All groups share one centre, and each spreads out both ways along 10 directions, with some noise.
Known rows, each followed by its group:
[ -2   8 -13  -5   3   9   1   7 -19   4   4  -9  -4  -3   0]
A
[ 11  10  -8   4   8  -6  -1  -6  14 -16  -2   7   4  -3   4]
H
[ -4   5 -21   4  -5  -7   5  -6 -13  16  -3  -1 -16  -9   5]
S
[ -8  15 -16   3  11   7  11   2   0  -7 -14 -14 -25  -4 -13]
S
[ -6  12  -4   7   5   2   6   8  14  -8 -10  20 -19  -1  -1]
A
[ -5   4  -1  -1 -27   5   2  13   3   3  -2  -1  28  -8  -3]
Q
[ -1 -18   0  -2 -14  -5  -5  -1 -20  19   5  -6  -5   7   2]
Q
[ -4  -4  -6   8   5   6   3  -9 -11  -4 -10   8 -27  17  -2]
H
[-12  -7  -5   9  -3   7   5  -1  -5   9   0 -20 -14  -6 -17]
N
[ -9 -12   5   6 -17   2  -2 -12  -6  -7  -2   7 -17   4  13]
A
[-11   6 -14   4  -4   7   1   7 -10   7   5 -24 -10  -7 -11]
N
[-16  15 -20 -11 -18   9   2  -3 -26   6  -6  -6  -4 -21   7]
N
[-18 -10   6  -3 -20 -13  -1  -1  -5  23 -16  14 -13  -3  -8]
A
[ -9 -10  19  -3 -11  -7  -7  -4   5  15  -6   1  12  18  -3]
Q
[-10  -2  -1   8 -24  10   5   7  10   0  -2  28  -9  -2  10]
S
[-18  10   2  -7 -15   0   0  -7  12  -3  -6   8  -2 -29   8]
N
[ -5   5  -1  -6   5  -2  -1   7  11   8   7   3 -10 -10   6]
N
[-13  19 -11   0  17   2   0  -2   8  -3  -1 -14 -23  -9  -6]
N
[-11   6  -1 -23 -11 -19 -11 -11  19  22 -15  -1  -3  -1  13]
Q
[-21  12   0  -2   7   5   0  -8 -25   1  -3  -1 -18 -14  -3]
A
[ -9   1 -16  -5 -23  14   9  22  -6  18   4  -3   5 -18  -3]
N
[  7  -5  -9  -2   3 -14  -7  -8  21  -8 -10  -4 -30  10   0]
Q
[-12  17  -7 -12  10   8   1 -10  -6  -6  -9   4 -14 -17   9]
N
[  4  14 -15  10  12  13   3   8  31  -1   9   7  -8  -4  -2]
S
[  5  -2 -16  17 -19 -11   7   4 -17   5 -11  18  -5   9  -5]
A
[  3   4 -10   3  -1  -1  -1  -3  -1 -12 -10   6 -18  13   4]
Q
[ 11  -4  -1   9  -5  -9   0   6  18 -19 -11  -7   0  14 -11]
S
[ -4  11 -21  12 -21   1   3  -8 -18 -15 -10  -6   2 -10  -2]
S
[ -1   0   2  11   0   2   3   6  20  -6  -4  17 -16   4   2]
S
[  4  13 -19  -8  -5  -8  -5  -1  10  -5 -18   5 -12  15  10]
N
[  0   2 -22   9  -2   8   7  -6   5  -5 -24  -4 -18  16 -14]
H
[-10   2   1  -8 -13  10  -2   2 -15  -2  -4  16 -13   1  15]
A
[  8 -10   0 -13   4  -7  -4  -6  11  12   3   5   8  -4   6]
H
[-12   2   7  -6 -13  11  -2  -2  -7 -10  -8   9  -8  -2   6]
N
[ -7  19 -23 -19 -11  -3   1  15  11  21 -14  -5   5 -15  -5]
A
[ -5   9 -21   5   0  -2   9  -7 -22   9  -1  -3 -13 -14   4]
N
[ -7  24 -24  11  -1   9   1  -9  11  -6   1   7  -9 -17   7]
S
[  2  -6  -8   9 -18  -5   2   0  -5   1  -1  -2   3  -1  -2]
H
[  4  17 -16 -20   7   3  -6  12  -3   3  -3  -3  -6   6   9]
H
[ -9   8  -2 -10 -12  -1   8  17  -4 -10 -16  -5  -5 -14  -4]
S
[  1  15  -6  -4  -4  -1  -6  -2 -10  -3  -6   0  15  12   6]
Q
[ -8  -1  -8  -6   0   7   1   4  13  -2  -8   1 -34  -4   1]
Q
[ -8   5 -19  -1 -25  -7   6   6  -4  17 -15   8  -6  -7   0]
A
[ -9   6  10 -20   1 -16 -10   6   6  20  -7  13  -5  -5   0]
A
[  6  -2 -13 -22   3  -2  -7  -3  -9  16  -8  -6  -3  13   6]
H
[ 13  -5 -15  10 -11   1  -4   6  19   2   0 -17  11  11 -16]
S
[-17   6  -5  -3 -24  12  -4  -5 -16  -9  -9   1  -1  -9   5]
S
[-12  10  -8   3  -1  25  16  18   1   1   4   2  -3 -26  -7]
N
[-13   5  -7  10 -15  -4   8  -3   5  15 -11   1  -1  -5  -4]
Q
[-9  4 12 13  6 -1  1 -4  5 -3  7 -6  8 -6 -7]
Q
[ -1   9  -9  -6  -8  13   1  11  35 -15 -11  -2  -5   2   2]
A
[ 11 -21  15  -9 -16   5 -10  17  13   0   1   8   7  29   1]
S
[-10   0   4   2   6   4   2   1 -11   6   6  11 -26  -4   9]
H
[-13  -1  15   9  17  -5   0  -9  13   7   3  -3 -13   0  -5]
Q
[ -4   8 -15  -3 -14 -11  -5   8 -27  14   6  -6 -13  -5  15]
H
[-12   0   5   1 -12  13   0   1  18 -15  -6   2  -8  -2   0]
A
[ -1  14  -8   3  -3   2  -3  -7  -1 -22 -10   0  -3  -1   2]
H
[ -4  -4  -5  -1 -14  13   2  13  -8   1   0  -6   3   0  -5]
H
[-16  15   0  -7 -15  -2  -7 -16 -18  -7 -10   1   6  -6  10]
Q
[-11   0  -9  -3 -36  -2  -9  -5 -23  -6 -17  -8  -5   8   6]
H
[ -3  28 -27   1  10   3  -8 -19  19  -2  -2   7 -17  -2  13]
S
[  2   5 -13 -15  10   0  -2  -2  -3  14  -3   1 -11   3   6]
H
[  9 -11  -3  -6 -23  -8 -10  -7  -1  -6  -4   0   1  15  17]
A
[ -8   7  -9  -7  12  -9   4  -5  22  18  -6  -2 -24 -13   1]
N
[-15  -3   9 -12 -13 -14  -4  -3  10  27   0  12   1 -11  15]
Q

New rows, each followed by its group:
[-10  -3  13  -4  -1  12  -1   4  13  -8   9  17 -17  -5  16]
A
[-19   1   3  -3   1   4   7  12  -1  22  -6  17 -23  -8  -7]
A
[ -1   0   7  -6  15   3  -7 -15  -3 -12  -3   9 -15  12   6]
H
[  5 -11   3  17  -3   4  10  10  26  -5   8  23 -18   4   9]
A
[ -7 -15  -3  10  -8   9   2   1  -6  24  14   1 -12   0  -2]
S
[ 10   3 -16 -15  10   1  -5  10   0   0   5  -4 -20   0   6]
Q
[-24  -7  20  -9   0  -7 -12  -9 -17  11 -11  -4 -18   5 -15]
A
[ -5   3 -14   6   2  15  11  11   5   6   8 -17  -9 -15  -8]
A
[ 12 -10   9   9  -5   4   9  -5  13 -16 -12  17   8  -1  -2]
N
[ -5  11   5  -2   7  -5   9  13  -4 -23 -15  -3 -15 -12  -5]
S
[ -6  -4   5  -2 -12   7  -6  -5 -10  -9  -2   4  -9   5  10]
A
[ 16  17 -13   0  13  -3  -1   8  -3 -27 -10  -4  -3  14  -1]
S
[ -7   0  -4  -9   4  -8  -6   4   5  17   7  -5 -19   3   5]
N
[  9  -5 -16   6  -7   6   6  16  -5  -6   7   9 -14  -5   3]
Q
[ -1  -9   4 -13   3  -9  -8 -20  -9   9  -2   4  -4   1  11]
H
[ -5 -10  14 -13  -9   1  -5  13   9  17   3   5   4   9   5]
Q
[  1 -13   5  -1  -7  -5   0 -28 -16  -3 -15  -9   0  -2  -5]
N
[  8  16  -6 -14 -11 -18 -13  18  23  -1   4 -12  14  -6   9]
H
[ -7  23 -14   9   7  -6   1 -20  -7  -9 -13  -1 -13   3   3]
Q
[  6  16 -16 -18   1 -10 -10   7   9   3  -8 -10  -5   8   8]
H
[  1  -5  -2  -6  -6   7  -4  10 -23  -4   1  -9   2   9  -3]
S
[  8 -19   4  -5 -19   4  -8  10  -1  -9   5 -10   3   4  -8]
Q
[-15  19 -10   3   1   2   4  -9  -6  -1  -8   4 -14  -9   5]
Q
[ -2 -11  -2  11 -15  -7   8   3 -15  -1  -8  -5 -10   2  -8]
S
[ -1  11  -3   4   8   1   0   1 -13  -2  10   4   4  -7   6]
Q
[  0   2   2   0 -15   2  -7  26  25  -8   7   8   3   6   2]
N
[  0  12 -20  11   3   8  10 -18   1 -17 -17  13 -11  -3  -2]
H
[ -3  10 -30  -6   0  10   7   8 -16   6  -4  -4 -27 -10   4]
Q
[ -9  15  -6  -4  -7  12  -5   1  21  -6   0   1   1 -12   4]
S
[-13  10  -6  12 -16   2  -2  -7  -7 -23 -17 -12 -17   5  -7]
H
[-11  -1  -3   4 -23  14   9  -1  13 -12 -11  17   5 -17  -1]
H
[-17  15 -18 -13 -25   9  -7   6 -24   0  -6  -4  -5  -3  11]
N
[ -2   5  -1  12  -9   0   2  -1  25 -12  -9  27 -17   6   8]
S
[-14  -5  -5  12 -16  -1   0   0 -16   1 -10 -14 -27  10  -9]
H
[-3 -7 20  5 -9 -1 -4  5 18 -3  0  6 11  7 -4]
Q
[  5   2   5  17   9   1  -4 -10   4 -28   8  -6  -5   3  -3]
A
[-14  18 -14  10  14   6  12  10  18   5   7  -7 -21 -27  -8]
N
[ -1  -9   3  11   1  -5  -5   4   1   1   9  -9 -13  12  -7]
N
[  2   1 -11  -3  14  10  11   5  -3  14  -6   4 -21   2  -1]
N
[ -9   4 -12   0  -7  -9  -8 -17  18  12  -3 -17  -5 -11  -4]
S
[  0 -17  11 -16  -9   4  -8  16  12   6  12  -1  -4  -9   3]
Q
[  7   0  -8 -13   6  10   4  13   7  11   5  11   7  -6   6]
H
[  0   7  -9   8   6   1   5   9  13   1  -5  -7  -7  -2 -16]
A
[  4  10  -3  10   7 -11   0  -7  16  -6  -9  17 -10  16   5]
Q
[-18  11 -14  -6 -13  -3  -1   4  -3  15   6 -13  -6 -27   2]
N
[-15   8   7 -11 -11  -8  -6  -9  -6  10   0  13   5 -13  19]
Q
[ -8  -8   3   9  -5 -11   3 -26   0  -2 -13   0 -17  -7  -3]
N
[-13  -3  17 -19 -11  -7 -18 -10  -8  -1   0  -4  -4  -2  14]
H
[  4   6 -20  -3  -8  -7  -3   0  16  18   4  -2   2  -5   5]
S
[-10   1  -3  11   5   5  -2 -12  18   4   4  -5 -19  -3  -6]
S
[ -1  15   5 -14  11 -11  -1   4  -4 -22  -8  -6  -6 -11   5]
S
[ -4   6 -16  11 -23   0   2  14   0  -5 -12 -14 -10   8 -10]
H
[ -2  16 -22   1  -3  10   3   5  -4   2   5  -5   1 -14   2]
S
[-17   0  -4   8   5  12   5   2  -3   4   4 -28 -19  -7 -21]
N
[  2  20 -13   2  12  -6   4   1  -9 -18  -7 -12  -8 -10  -3]
S
[-11  18 -14  -4 -13   9  -3  32   2   2  13  10  -7  -5  13]
N
[ -7 -14   5  -8 -16   1  10  21  -6   8 -14   7 -15   6  -3]
S
[-10  -7   8  -1  -5  12 -12  -9  14   4  10  16 -14  10  11]
S
[  3   0 -10   6  -4  -7  -9 -14  15  16  18   5   3  -9  11]
S
[-13   0 -17   2 -17  20  17   5 -19  10 -11  -3  -8 -16  -9]
N
[  0   6   0  -5  14  -1   1  15   5  13  10   3  -3 -10  -2]
A
[-18  15  -8 -14  12   6  -1   0 -15  14  -3  -6 -19 -13  -3]
A
[-12   1   8   8   9  20   0   2  -3 -24   3 -11 -18  -2 -15]
Q
[  4   3  12 -11  -8 -12 -15  -2  12  -1   3  -7  28   1   4]
Q
[-16  10  -8  29  -8  -3  17  -8  -2  15 -15   8  -2   7  -9]
Q
[-11  16 -24 -18 -16   3   8 -10   2  10 -28   3  -7 -21   7]
N
[ -7   5   1  12  22   8  -3 -10   7  -3  11 -12 -19  -2 -10]
S
[  5 -12  18  11  -8  14   3  11   2 -23   4  22   3   7   1]
N
[  2  19 -15 -13   1  -1  -2   7 -12 -12 -11 -15   2  -5   0]
S
[  0  20 -13  -7  20  -7   1  -2  -8 -13 -10 -18 -15  -8  -3]
S
[  1   4 -13  16   5   5   4 -11 -19 -15  -4   2 -16   6  -3]
H
[ -7  15  -2 -27  -2   3 -10   2   7  -5  -2   6  -6 -15  17]
Q
[ -3  -4   3 -20 -10  -1  -4  14  17  14   4  14  -8  -8  15]
Q
[  0 -22  12  -9  -5  -9  -2   9   7  24  15  12 -13  -9  12]
Q
[  3   7  -3   5   3   9   3  12  14 -19  -7  -3  -4   5  -8]
S
[ -1  -1  -4   6 -13   3   4  10   6  -6   7   1   5 -20  -2]
Q
[ 14   4 -21  -8   2   2  10  -6  -8   4 -22  19  -9   5  10]
N
[ -9  10   0  -7 -19  -2 -12   9  -5 -11   3  19  -5   2  22]
N
[-14   1  -9 -26 -16  15  -7   3 -27   5  -4  -6 -17  -6  11]
Q
[-11   5 -12 -18 -29   2  -8   8   8   5 -22 -13  -3   6  -2]
H
[ -9  -9  -1 -21 -33  -8  -5   4  -6   9 -20  -6   2   2   4]
S
[-12  -9  12  10 -13 -11  -5   0  18   4  14 -14   2 -20  -9]
N
[ 10 -18  -5  12 -15  -5  -3 -17   1 -12   8  -1 -11   9  23]
A
